All groups share one centre, and each spreads out both ways along 10 directions, with some noise.
(in the rows, 128 means zero)
Some rows, each with its group after it:
[ 79  91 126 127 127 173  69 176  79  82 114 152  74 112 161 126 177 142
 117] -> j_925
[159 158 123 163  59 159  62 189 123 145  88 133 120 180 144 191 143 144
 119] -> j_726
[ 80 121 154  79 170  83  92 144  92  66 108 173 125  60 131 112 167 126
 167] -> j_204
[121 143  80 109 139 132 166 148  82 127 140 134 114 129 146 164 134 109
 128] -> j_557
[103 122 123 118 113 148 164 125 108  96 115 162 142 131 102 152 145 169
 126] -> j_997
[113 159 137 111 110 143 179 172  64 172 114 134 118 108 110 145 139 145
 139] -> j_726
[122 150 118 120 146 136 120 165 147 192 120 136 110 112 154 157  72  98
 118] -> j_997
[192 200 146 133 132  46 154 143  91 186 130  86 149  91 122 125 142  88
 156] -> j_410
[ 99 163 110 120 108 145 185 152  67 128 121 137 112 128 115 164 155 133
 132] -> j_726
[ 97 134 134 150 101 144 156 173  84 139  66 142 100  93  73 124 162 149
 126] -> j_997
[120 154  97  98 163 101  95 142 114  80  82 184 129 106 124 194 163 108
 152] -> j_927
[147 125 165 140  61 187 165 154  88 114 128 122 130 139 133  93 134 180
  83] -> j_997
[ 84 173 141 136 107 149 181 128 136 149 144 118 118 118 137 148  93 137
  93] -> j_924
[110 109 192  89 126 126 166 133 110 130 156 132 151  85 145  65  91 166
 126] -> j_927
[176 133 134 107 118 100 199 131  76 139 166 121 194  99 148 138 127 177
 119] -> j_997
[126 160 142 109 101 123 162 124 135 131  85 141 141 160  64 116 117 117
 164] -> j_410
[126 119 114  86 146  59  59 167  82 119 138 117 109 134 158 107 146  82
 200] -> j_924
[145 107 157 137 127 139 112 148 104  87 143 116 110  86 175  67 138 135
  91] -> j_927
[218 156 161 149 105  87  81 154 144 147  92 112 155 121 127 101 130 106
 138] -> j_557
[141 107  98 124 165 113 114 120 100  85 151 119 108 106 157 106 159 102
 121] -> j_927
[126 186 155  77 159  94 144 105 154 105 128 150 144 113 132 107  92  76
 151] -> j_204
[137  60 155 135 125 178 123 114 132  85  85 178 154 112  86 103 157 200
 109] -> j_997
[ 85 138 113 133 147  56 126 113 114  75 136 129 136  87 130 155 159 134
 137] -> j_927
[151 164 172 104 182 105  76 113 113 103 109 151 126  70 135 126 178  90
 148] -> j_410
[143 127 115  90 162 127  94 105 134  97 157 138 129 154 166 128 124  89
 144] -> j_997
[105 155 121 144 111 134 116 178 101 155 103 136 105 111 129 178 144 140
 123] -> j_204
[155 138  84  97 130  75 134 146 117  96  98 160 165 135 122 160 120 120
 158] -> j_204
[183 145 160 112 104 158 167 145 137 177  93 140 155 139 102  97  89 130
 128] -> j_410
[131 192 188 129 119 137 157  64 167 162 110 126 152 147  53 141 140 121
 148] -> j_924
[163 121  80 153  93 117 143 219  60 133  72 147 126  95 130 158 150 151
 110] -> j_927
[119 129 120 153 148  97 117 149 138 125  93 138 117  70 122 136 129 124
 111] -> j_925
[157 133 178 145  90 114 104 154 115 153 114 101 128 123 119  74 138 130
 144] -> j_204
[198 117 140 159  93  76 121 121 111 120 126  82 151 149 104  74 163 128
 147] -> j_410
[149 161 183  92 104 132 171 122  89 148 141 120 153 134 112 101 137 137
 152] -> j_557
[125 171 123 182  75  64 125 118 139 139 142  73 139 160 114 159 147 131
 139] -> j_410
[192 169 158 110 126 130 129 128 131 166 112 134 156 132 124 130 120 111
 139] -> j_204
[ 93 146 106 157 129  98  82 141  99 126 165 107 115 112 170 216 179 153
 117] -> j_410
[140  97 127 127 136 131 148 132 125 218  77 124 117 143  27  92 136 116
 192] -> j_557
[178 142 163 152  78 115  71 111 176 106 120 125 183 171 132 156 126 166
 123] -> j_726
[ 60 111 150 166 129  90  45 113 187  86 129 118 111 113 139 127 128 140
 119] -> j_925
[212 121 119 122  89 124  94 150  99  76 164 106 150 167 205 100 128 124
 110] -> j_997
[ 64 179 141  69 142 161 194 120  91 138 153 154 114 125 134 152 114 117
 139] -> j_557
[184 122 176 131  94 164 128 115 143 137  77 141 152 159  62  85 145 146
 142] -> j_410
[129 108 140 125  79 163  92 182  91 125 138 109  92 162 168  86 129 126
 129] -> j_925
[106 178 121  77 122 186 196 131 102 149 160 138 115 156 151 148  91 104
 126] -> j_557
[105 149  94  69 156  82 186 146 121 162 120 168 165 115 109 185  80 126
 170] -> j_927
[153 137 143 109 143 148 109  75 147 104 113 137 123 170  91 100 160  87
 162] -> j_924
[130 179 163 123 147  84 123 100 100 150 146  91 114 114 107 117 184  84
 170] -> j_410
[189 143 119  82  94 152 160 149  83 124 102 166 173 169 114 149 139 140
 159] -> j_925
[113 144  78 160 131  85 161 184 142 142  61 152 119  67 102 162  94 121
 103] -> j_925
[181  65 125 113 119 156 134 170  83 150 132 129 144 124 146  89 127 159
 125] -> j_997
[ 97 128  87 140 142 120 141 137 136  90 128 131 102 107 151 132 105 107
  98] -> j_410
[105 129 169 119 102 214 128 169  97 124 134 116  54 136 164  41 116  95
 102] -> j_997
[105 130 144 180 108 138  77 146 110 169 109  95  81 125 102 143 192 138
 138] -> j_726
[125 158 176 162 118  91  91 135 121 153 129 108 140  82 128 157 165 159
 123] -> j_726
[ 88 179 126  93 105 133 125 132 124  81 136 135 100 178 147 122 111  78
 148] -> j_924
[ 80 144 159 174 152 150  91 104 178 159 153  85  73 109 146 109 116  98
  92] -> j_925
[141 156 169 137 115 154 122 145 136 138 115 147 146  96 148 155 114 160
  89] -> j_924
[170 164 107  94 140 167 202 114 115 158 116 144 132 151 102 131 107  86
 133] -> j_204
[ 79 110  97 166 154 116 143 109 158 166  99 125 103 116  62 142 134 127
 137] -> j_557
[117 148 101  83 147  94 137 139 113 129 134 122 105 150 133 105 108  63
 176] -> j_927
[121 151 129 105 113 115 174 102 139 107 137 136 161 149 115 135 105 139
 138] -> j_726
[147 169 164 130 131 117  99 148  91 212 124 112 126 110 112 177 177 131
 164] -> j_726
[112  97  96 166 100  53 120 109 144  84 112 111 150 158  80 127 156 153
 160] -> j_204
[172 150 185 117 111 216 108 144 163 166  83 175 146 130 127 138 103 146
  99] -> j_927
[ 99 155 197 131 106 111 117 117 144 110  94 124 117 118  84  66 136 119
 150] -> j_204
[136 119 114 100 143  80  46  96 147  14 126 142 131 167 146 100 160  79
 168] -> j_924
[143  53  65 145 142 132 191 122 116 139 123 121 128 125  91  94 116 147
 120] -> j_557
[203  88 137 141 130 161  72 135 133  80  84 164 152 121 128 118 169 152
 106] -> j_924
[127 146 120  86 120 182 134 188  70 101 127 146  82 127 183 102 117  92
 114] -> j_997
[101 162 111 146 120  83 134 134 162  98 116 133 134 112 135 150  94 120
 106] -> j_925
[135 147 130 122 167 119  99  86 121 139 160 101 104 136 133 138 171  84
 153] -> j_726
[118 137 115  79 101 134 130 145  86  90 136 151 141 172 141 147 140 134
 162] -> j_925
[138  93 134 144 115 114  45 162 120 190 130  89 102 160 125 116 148 122
 173] -> j_726
[115 124 109  57 173 103 124 113 111  62 142 169 150 120 160 137 124 110
 156] -> j_204
[108  77  93 126 135 104 129 103 140  77 112 160 161 137  94 156 150 174
 142] -> j_997
[192 141 142  87 124 104 136 144  68 211 169  96 159 151 137 139 142 124
 185] -> j_204
[140 139 156 146  84 144 173 110 127 138 151  96 143 151 118  97 115 152
 111] -> j_557
[164 162 143 115 118 145 115 143 105 163  99 142 131 145 104 157 157 117
 154] -> j_557
[ 74 172 110 128 107 106 151  93 189 108 122 143 155 179 103 188  88 133
 139] -> j_925
[145 187 182 101 116  68 124  97 133 154 123 123 180 145  82 146 146 125
 197] -> j_410
[104 131  90 146 136  88 146 119  88 120 152  88  96 132 116 122 175 102
 150] -> j_927
[205 131 133 158 121 157 116 143 133 164  82 139 144 119 101 136 149 135
 113] -> j_927
[121 119 100 158  97  90 124 125 150  58 139  97 115 156 145  78 106 107
 113] -> j_410
[136 152 128 133 112 116 125 146 109 151  86 136 129 135  81 148 163 128
 161] -> j_924
[177  99 104 122 129 170 145 159 104 102  85 155 117 120 119  89 138 116
 107] -> j_924
[140 100 121 134 151  95 118 145  92 197 136  98 117 104 114 123 154 126
 165] -> j_924
[122  92 139 151  57 131 104 129 115  39 114 136 152 169 121 116 166 193
 120] -> j_925
[122 191  93 119 152 151 138 123 114 114 116 144  97 137 129 182 158  75
 123] -> j_726
[159  92 109 124  99 182 149 116 114  57 147 132 132 170 161  89 127 145
  88] -> j_925
[113  80 156 142 148 170 170  81 131 110 134 116 101 110  82  35 147 135
 108] -> j_726
[118 134 171 163 131 132  90  77 152 169 180  84 135 142 133 158 159 157
 125] -> j_204
[108 144  72 149 131 185 116 122 121 122 125 149 106 169 132 237 171 136
 109] -> j_557
[208 133 118 175 187 134  91  99 150 127 124 112 112  83 147 127 167  84
  80] -> j_927
[ 85 200 128 109 102 147 203 159  87 156 149 121 104 127 147 142  93 111
 116] -> j_557
[154 105 163 113 134 110  71 116 157  70 163 119 142 124 195  70 103 119
 114] -> j_924

New rows, each followed by its group:
[ 83 181 125 139 142 143 124 124 110 158 165  89  61 133 153 141 143  71
 122] -> j_726
[192 101  96 106 120 101 119 169  93 104 119 142 154 131 154 120 127 129
 145] -> j_204
[153 152 140 132 106 151 133 161 101 102 114 144 129 105 162 140 137 139
  89] -> j_726
[122 151 155 152 130 148  83 151  88  82 109 120  71  83 152 100 197 102
 101] -> j_927
[141 142 137 104 113 132 148  92 151 112 137 128 151 183 111 111 109 115
 153] -> j_204
[147 142 123  96 141 145 154  99 122 120 155 129 135 153 138 129 124 105
 136] -> j_925
[103  81 139 130 144 123 126 121  80 114 116 126 111  97  84  94 204 154
 155] -> j_204
[ 83 166 162  99 126 122  79 170  82 167 114 136 101 123 117 164 171 120
 184] -> j_925
[143 145  78 131 111 185 165 156 136  92  77 171 110 146 129 145  99 108
  84] -> j_204
[117 175 136 111 160 117 135 164  95 211  90 146 104  80  92 171 153  99
 164] -> j_925
[ 99 158 113 180  97  98 134 158 152 105  83 111  91 111 113 103 107 101
  98] -> j_204
[123 100 111 185 128 147 131  89 173 103 100 130 122 131  82 129 147 146
  94] -> j_410
[150 143 127 142 143 143 166 123 179 134  93 140 127 100 112  99  81 101
  85] -> j_410
[141 146 155 101 128 145 127 152  72 187 134 115 105 133 116 117 164 109
 173] -> j_925
[ 72 100 104 104 143 196 169 123 111  99  92 165  74 139  82  91 138 105
 133] -> j_410
[ 53 147  95 147 118 140 117 133 151  85 116 143  95 144 137 169 113 124
 104] -> j_410
[179 105 122 115 136 101 164 127  99 146  91 120 134 125  55  59 157 101
 180] -> j_924
[ 80 165 196  87 125 122 130 135 118 125 112 150 127 103 112 111 121 125
 157] -> j_927
[114 179 124 143 139 108  88 159 110 138 112 149 125  88 149 223 169 133
 121] -> j_410
[142 156 167 106 155  95 155 131  68 202 124 111 124  81  83 115 174 113
 182] -> j_204
[ 45 170 155 131 152 165  72 125 146 130 112 155  81 112 130 191 157 119
 122] -> j_925
[143 152 161 105 132 148 175  54 149 157 157 110 147 179  78 103 128 110
 160] -> j_204
[123 130 122  95 101 109 142 128  97 118 121 147 159 170  94 150 148 148
 180] -> j_925
[148 122 159 152  91 123 153 157  75 128 127  97 118  96 126  67 157 150
 110] -> j_997
[123 125 119  85 156 172 145  98 106 125 166 145 130 149 146 153 138 128
 136] -> j_204
[155 142 117 118  78 147 171 191  49 163  87 119 104 157  89  99 156 115
 162] -> j_410
[127  99  98 180 110  86  85 176 119  84  87 127 119  93 129 135 155 152
 108] -> j_204
[152 155 184 167  53 156 168 145 141 132  90 136 171 120  95 131 118 202
  85] -> j_924
[103 114 134 152 138 152  90 161  89 184 139  90  50 119 134  99 164  97
 138] -> j_726
[166 115 151 132 129 178 160  98 135 133 122 132 130 132  99  87 135 135
 110] -> j_924
[223 134 131 115 146 204 118 167 112 159  81 171 128 108 145 139 134 112
  94] -> j_925
[158 150 136  68 143 119 115 173  52 132  94 174 143 106 122 160 179 125
 179] -> j_925
[152 122 136 165 133 104  96 131 114  86 107 122 132  80 133 125 177 145
 104] -> j_927
[107 159 165 107 135 103 147 112  86 207 144 107 134 133  75 155 177 138
 199] -> j_204
[171 103 134 148  91 133  92 160  93 129 135 115 143 139 155 135 156 168
 122] -> j_410
[127 125 144 203  93  79  78 137 131 172 131  79 132 122 109 166 176 170
 133] -> j_204
[148 138  48 127 155 122 115 167  97 103  95 164 110 115 150 190 153  99
 119] -> j_927
[ 88 148 137 113 125 135 184 130 102 171 172  86  89 134 137  89 104  97
 137] -> j_927
[108 107 105 132 159 112 112 118 146  82 134 137 118 102 154 117 119 116
 107] -> j_925
[106 126 147 139 114 118 127 115 104  68 169  95 105 120 161  84 153 124
 110] -> j_925
[160 106 102 103 122 109 127 166  98 113 129 130 133 131 154  98 114 116
 145] -> j_925
[206 146 158 148  82 177 137 123 161 152 120 105 140 177 129  86  96 115
 100] -> j_204
[ 78 125  89 168 128  92 126 125 203 124 102 135 125 124 110 154  75 129
 107] -> j_925
[145 102 122 121  95 167 153 151  79 159 101 140 131 155  77 130 165 163
 154] -> j_410
[134 130 159 178 123 140 105 114 137 163 156  81 106 117 143 114 150 135
  98] -> j_204
[115 145 121 183 117 137 153 156 145 161 100 104  89  93 120 115 109 120
  80] -> j_925
[164 116  69  92 151 155 118 158  88  70  62 175  93 142 110 112 169  70
 149] -> j_924
[ 66 168 104 150 103  97 164 155 114 107 121 139 129 100 133 198 122 161
 104] -> j_924
[114 146  79 159 121  67 122 156 116 118 132 121 139 104 150 203 138 144
 116] -> j_410
[149 115 134 102 162 103 109  65 184 129 137 126 157 162 101 108 109  98
 170] -> j_726
[105 127 180  90 146 108  90 139 100  99 128 150 130  88 146 102 148 130
 156] -> j_204
[135 185 155 148 114 126 107 131 157 166 126 116 134 130 138 168 113 121
 114] -> j_204
[ 84 181 123  96 111 146 136 131 139 149 123 151 126 173 122 189 105 110
 154] -> j_925
[ 95 106 146 119 116  87  90 101 128 106 149 110 141 153 114 118 155 146
 176] -> j_925
[163 160 207 122 130 142 105 138 119 176 148 101 118  98 156  82 123 103
 122] -> j_204
[121  97 173 147 103 103 154 112 142 113 142  92 138 119 109  37 112 151
 126] -> j_557
[ 64 143 179 123 106 116  66 102 113  67 157 120 115 148 142 134 181 146
 152] -> j_925
[ 45 127 147  95 143 111 117 158  87  79 128 147  82  84 145  90 143 112
 147] -> j_204
[127 167 156 122 179  89 134  69 167 123 112 138 143  93  82 124 141  93
 149] -> j_410
[174 140 176 118  91 107 113 112 100 103 147 105 164 156 130  94 164 143
 154] -> j_925
[135  70 154  91 171 204 114 112 148 102 130 179 131 101 153  97 110 146
  98] -> j_410
[ 99 123 128  72 155 115 200 107 105 127 185 110 123 124 146  66  84  98
 149] -> j_726
[ 41 179 141 146 136  52 158 105 122 125 150  95 104  93 106 135 144 115
 144] -> j_925
[102 139 131 123  71 136 156 163 104 163 137  95  99 175 120  86 100 113
 154] -> j_927
[ 74 104 141 165 127  89  96 142 112  96 128 102  96  90 127  95 164 140
 129] -> j_204
[131 158 200 116 117 211 133 127  93 117 113 132  87 121 116  63 168 109
 114] -> j_997
[173 100 143 113 130 182 127 183  83 191  85 143 103 115 107  91 142 121
 141] -> j_726
[165 148 118 143 111 141 153 166 116 133  94 137 126 108 133 122 111 120
  96] -> j_925
[ 88 155 140 136 148 146 108 166 116 223 107 119  74 106 106 150 137  99
 148] -> j_925
[155 123 164 155 109 147 121 172  72 178 128  83  83 103 132  67 158 116
 123] -> j_925
[179 137 148  86 105 136 113 193  32 131 112 143 134 124 145 113 179 129
 167] -> j_925
[142  86 143 102 123 173 141 110 138 125 154 141 158 153 142 105  99 165
 119] -> j_927
[146 149 172 169  84 129 121 157 147 128  87 105 103 120 110  52 113 110
 105] -> j_204
[125 155  92  76 115 108 159 142 118 133 105 168 164 174 100 187 105 127
 181] -> j_925
[ 83 140 159 155 126 178  88 129 115 167 121 138 105 113 111 204 187 176
 115] -> j_204
[130 135 109 133 144 119 129 103 139 139 115 109  97 159  87  95 142  71
 162] -> j_924
[ 45  99 116 146 124 111  92 161  98  79 138 124  82 100 156 122 153 143
 119] -> j_204
[173 116 158 101 148 104 111  90 104 159 148 125 177 131 101 149 180 155
 178] -> j_204
[141 123 148 117 150  96 152  86  80  97 158 107 139 105 113  91 188 130
 148] -> j_925
[ 78 185 100 115 132 126 124 119 145  79 124 136  89 155 140 147 115  68
 134] -> j_924
[166 144 125 137 163 153  51 136 111  75  99 137  75 107 154 114 195  64
 110] -> j_927
[ 97 116 149 170  90  98  65 142 141 176 124  91 114 152 101 138 149 151
 161] -> j_726
[135 169 140 138 158 109 181  86 122 115 153 105 122  89 132 112 141  98
 102] -> j_925
[ 92 139  96 139 131 162 143  72 118  76 181 128 133 159 150 209 176 163
 101] -> j_557
[123 144 135 133 141  88  90  68 153  92 196  81 131 161 169 130 141 100
 139] -> j_726
[151 131 156 133 126 175 141 122 100 138 118 103  72 131 103  37 157  83
 127] -> j_410
[121 176 196  93 122 154 152 108 134 147 114 134 124 132  93  85 119 102
 155] -> j_204
[ 86 137 142 194  67  94  93 185  97 180 113  78  99 125 109 146 164 163
 142] -> j_204
[152 150 160 144 129  49 102 146 103 176 133  88 144  93 121 125 155 128
 163] -> j_204
[185 109 100  89  78 171 135 184  96 138 116 145 143 197 149 116  97 128
 144] -> j_925
[196 114 102 150 191 123 127 128  83 133 114 131 122  59 122 142 201 116
 107] -> j_927
[102 134 182  85 137 170 140 101 146 132 145 154 149 131 130 122 100 149
 131] -> j_927
[147 144 167  80 121 164  72 160 103 128 137 143 115 148 177 110 124 103
 150] -> j_924
[107 151 106 163  65  93 125 182 118 136  72 125 121 148  91 151 131 140
 143] -> j_204
[ 97 144  95 129 165 175 137  86 186 109 107 176 125 132 116 191 110 122
  95] -> j_925
[176  98  90  94 171 114 131 128 124 118  93 174 163 108 115 146 129 123
 145] -> j_925
[ 95 157 132 137 128 137 118 124 147 102 138 126 104 120 159 138 114 110
  98] -> j_925
[153 119  73  90 185 155 155 157 108 171 102 168 114 100 126 151 111  89
 137] -> j_925
[ 81  96  85 179 107 128 155  95 120 103 157  71  78 169 102  92 160 122
 120] -> j_410
[135 117 118 136 118 136 142 133 158  92 132 123 116 136 156  75  74 105
  93] -> j_410
[159 147 183  86 163 164 137 129  88 116 127 149 116  74 146  78 150 103
 118] -> j_997
[156 158 119  60 146 164 159  95 128 132 137 168 170 174 124 175 112 113
 156] -> j_204
[232 127 162  86 128 116  61 129  98 113 121 139 169 156 140 107 175 111
 177] -> j_557
[122 174 116 143 113  91 159 144 113 181 106 107 117 134  81 151 141 107
 162] -> j_927
[ 41 136  88  97 147 163 143 115 155 101 120 179 107 153 122 183 101 118
 132] -> j_997
[ 77 163 174 138 118 167 120  98 166 115 109 145 113 134  98 137 134 135
 119] -> j_204
[126 147  98 112 109 156 124 147 113  86  79 189 141 146 113 197 151 146
 128] -> j_997
